All groups share one centre, and each spreads out both ways along 10 directions, with some noise.
In the rows, zero is written as 128.
Known rows, each followed by its group:
[140 149 208 146 115 123 139 169  91  37 111  83  89 111] : K
[130 116 101 150 111 106 140 115 162 163 151 118 116 103] : X
[101 158 113 144  91 174 120  91 118 142 143 181 139  77] : F
[108 171 115  81 159 113 171 142 120 138 129 166 135 131] : K
[147 136  89 136 130 120 115 127  91 133 107 138 100  88] : F
[107 166 130 119 191 122 154 153 112 115  81 132 133 126] : K
[124 197 120 143 136 103 252 129 100 130 119 139 135 136] : K
[128 147 132 186 151 113 142 138 128 101 111 139 101  95] : V
[ 96  90 132 102 112 121 157 143 166 130 129 163 160  96] : V
[107 174 134 126 123 125 120 103 110 107 159 144 113 144] : V
[111 123 149 164 132  76 166 146 126  53 128 134 105 121] : F
[115 150 128  86 104 121 130 135 110 109 156 137 106 157] : X
[121 137 119  97 118 131 143 135 115 111 138 112 119 148] : V
[122 143 132 114 122 136 158 135 136 176 117 177 159 126] : K
[136 137 104 149 124 190 132 124 125 119 132 111 115 130] : K
[126 122 130 151  99  95 179 137 131 124 115 108 121  88] : X
[137 130 148 104 106 154 141 153  97 116  93 112 133  83] : X
[125 112 144 101 181 113 100 125 126  90 117  74 138 155] : F
[133  96 108 134  91 140 129 173 100  91 104 134  95 163] : X
[123  94 143 151 112 161  71 135 151 125 119 129 123 111] : K
[139  80  75 145  92 140 131 164 128 142  94 110  99 131] : X
[136 145 163  95 124 181 128 121 143 135 146  75 145 141] : F
[101 140 156 147  62 158 135 130 162 100 196 190 108 134] : V
[ 89 143 115  96 107 107 140 131 111 133 113 131 130 128] : X
[135  88 151  87  92 106 109 110 120 139 150 196 172 127] : V
[182 115 111  95 112 144 109 142 111  91 176  93  73 126] : X
[129 144 112 148 138 138 113 123 123 152 111 106 119 149] : K
[170 142 104 167 129 130 166 121 109 106 154 140  97 111] : V
[151  88  54 140  97 125 159  71 124 173 139 126 157  82] : K
[100 128 148  77 108  92 153 154 107 102 112  96 129 172] : V
[ 73 154 140  94 175 136 124 149 144 106 108 143 136  94] : V
[102 152  82 134 157 106 123  88 104 120 130 128 127 161] : K
[121 164 104  91 132 217 122 113 125 140 154 140 135 143] : X
[ 92 143 111 120 129 132 130 113 134 104 149 149 122 109] : F
[136 117 129 133 124  67 121 128 103 148 105 140 133 167] : K
[ 84 164  99 102 126  89 169 151 157 166 139 167 109 115] : F
[ 90 165 170  85 138  75  94 128  96 132 103 123 139 156] : V
[126 157 132 145 148 113 174 146 139 141 114 137 122  91] : V
[115  94 135 132 129  52 121 167 163 161 105 148 119 107] : K
[111 137 156 134 133  96 131 119 120 110 118 136 138  90] : X
[121 137 143 154 180 129 120 188 147 110 103 170 100 153] : X
[ 93 166 122  80 107 151 147 123 100 121 126 133 140 135] : X
[ 99 126 134 123  83 124  62 118 128 117 152 108  96 159] : V
[152  91 134 180  94  83 111 124 108  95 121 129 104  90] : F
[ 88 153 180 142 152 157 124 107 118  67 122 145 161 115] : F
[112 164  68 117 102 132 157 108 120 177 142 155 119 127] : F
[113 147 124 147 128 162 157 135 132 117 121 151 128 106] : F
[158 111 109 153  97 147 189 186 166 127 141 109  75 103] : F

New rows, each followed by its group:
[127 138 159 125 105 120 179 147 114 111 123 149 141 146] : V
[129  84 124 118  89  96 138 107 134 152 134 171 167  79] : K
[170 157 173  76  85 137 178 106  41  65 148 116 144  95] : K
[115 111  92 168  81 167 153 109 162 181 129 140 144 117] : X
[108 156  88 149 154 120 146 132 160 115 153 118  82  76] : V
[159 141 107 118  67 135 166  56  65 140 163 142 164 151] : K
[128 157 156 154 212  92 140 207 170 123 103 154  85 123] : X
[144 178 158 115 165  88 151 121 168 145 187 113 106  79] : X
[103 130 180 178 110 100 194 140 169 124 121 126 148 120] : F
[ 96 151 168 118 133 124 127 160 143 135 101 139 132 113] : V
[107 152 115 120 164  99 119 142 145 138 133 144 106 147] : X
[ 88 141 150 176  82 169 147 131 147 137 107 112 134 153] : V
[ 54 122 104  81  89 157  76 110 113 137 108 173 162 136] : X
[113 136 107  97 145 124 122 112 127 142 129 129 143 110] : V
[151 110 121 147  79 133 159 132 113 104 139 111 108 119] : X
[ 75 142 101  92 132 157 148 125 131 117 112  81 141 149] : V
[ 76 141  49 129 174  83 149 126 137  50 170 147  74 168] : K
[108 153 105  97 120 147 127  91 128 116 179 130 125 129] : X
[120 146 116 118 115 161 115  87 100 121 143 133 144 150] : F
[150 114 100 128 117 141 121 148 136 135 132 123  99 105] : F
[100 168 151  93 116 146 154 171 172 150 152 145 106 102] : V
[132 150 169 128  97 116 180 135  91  76 139 156 130 145] : K
[153 123 115 152 132 103 125  99  99 122 131 150 133 117] : V
[124 189 146 155 123 166 154 124  96  74 154 145 102 159] : V
[132 179 153 125 116 171 148 116 102 120 153 164 137 196] : X
[135 120 127  95  53 144 157 160 125 118 156 123  97 123] : X
[158 110 100 115 147  95  67 120 168 183 163 111  96 104] : X
[117 112  73 139  96 171 109 142 162 185 140 164 113 188] : X
[ 81 121 116 120 100 157  97 137 145 201  78 170 164 127] : X
[ 82 172 127 118 163 124 158 103 162 139 141 130 146  58] : X
[122 123 131 108 122 149 101  92  97  68 152 126 136  95] : X
[125 146  91 136 137 151 147 146 130 168 102 165 124 101] : F
[130 141 141 111 113 124 138 169 130  97 147 147  85 106] : F
[117 128 130 135  96 138 154  98 130 134 143 156 156  92] : K
[138 130 134 134 125 117 147 125 143 108 156 116 110  82] : X
[129 151 146  85 107 126 166 164 165 183 148 110 121 155] : F
[154 118 155 172  89 129 117  93 106 136 137 150 149 157] : X
[113 137 144 165 126 151 149 115 123 101 125 176 150 122] : V
[126 133 115 125 144 115 137 141 114 105 123 131 111 147] : K
[ 82 161 182 118 148  98  93  96 114 134 108 173 176 110] : X
[103  97 109 144 131 144 125 135 127  92  93 125 133  65] : X
[114 155 106 152 151 131  97 108 131 137 125 115 107 102] : V
[126 155 128  78 158 140 123 145 124 157 111 123 132 106] : V
[159 130 101 134 108 152 170 142 129 108 169 133  95 121] : V
[133 119  94 130  71 149 145 107 141 153 162 121 121 126] : X
[ 72 159 105  78 160 128 112 127 125 130 109 136 133 111] : X
[110 113 128 172  93 149 151 136 147 156  99 155 148 115] : X
[128 135 123 131 100 145 144 127 127 167 113 128 139 124] : X
[110 126 127  49 121 132 109 159 135 121 141 111 110 136] : V
[145 153 145 126 139  87 148 129 114 133 128 110 116 120] : X
[135  97 147 125  70 119 125 147  93 126  83 122 135 102] : X
[ 97 142 170 109 141 128 127 183 148 127  91 132 121 108] : V
[102 120  94  97  15 168 195 179  93 133  96 128 112 170] : X
[140 156 116 155 124 194 177 105 124 140 137 158 153 120] : V
[138 143 120 158 107 105 163 147 135 180 103 139 115  81] : F
[106 146 129 121 117 117 148 162 122 132 108 149 115 159] : X
[ 63 149 124 118 136 115 154 102 124  69 144 150 142 137] : V
[101 131 117 129 153 174 137 138 152  64 147 127 110  92] : F
[139 104  98 123  44 137 191 164 127 140 121  93  98 100] : X
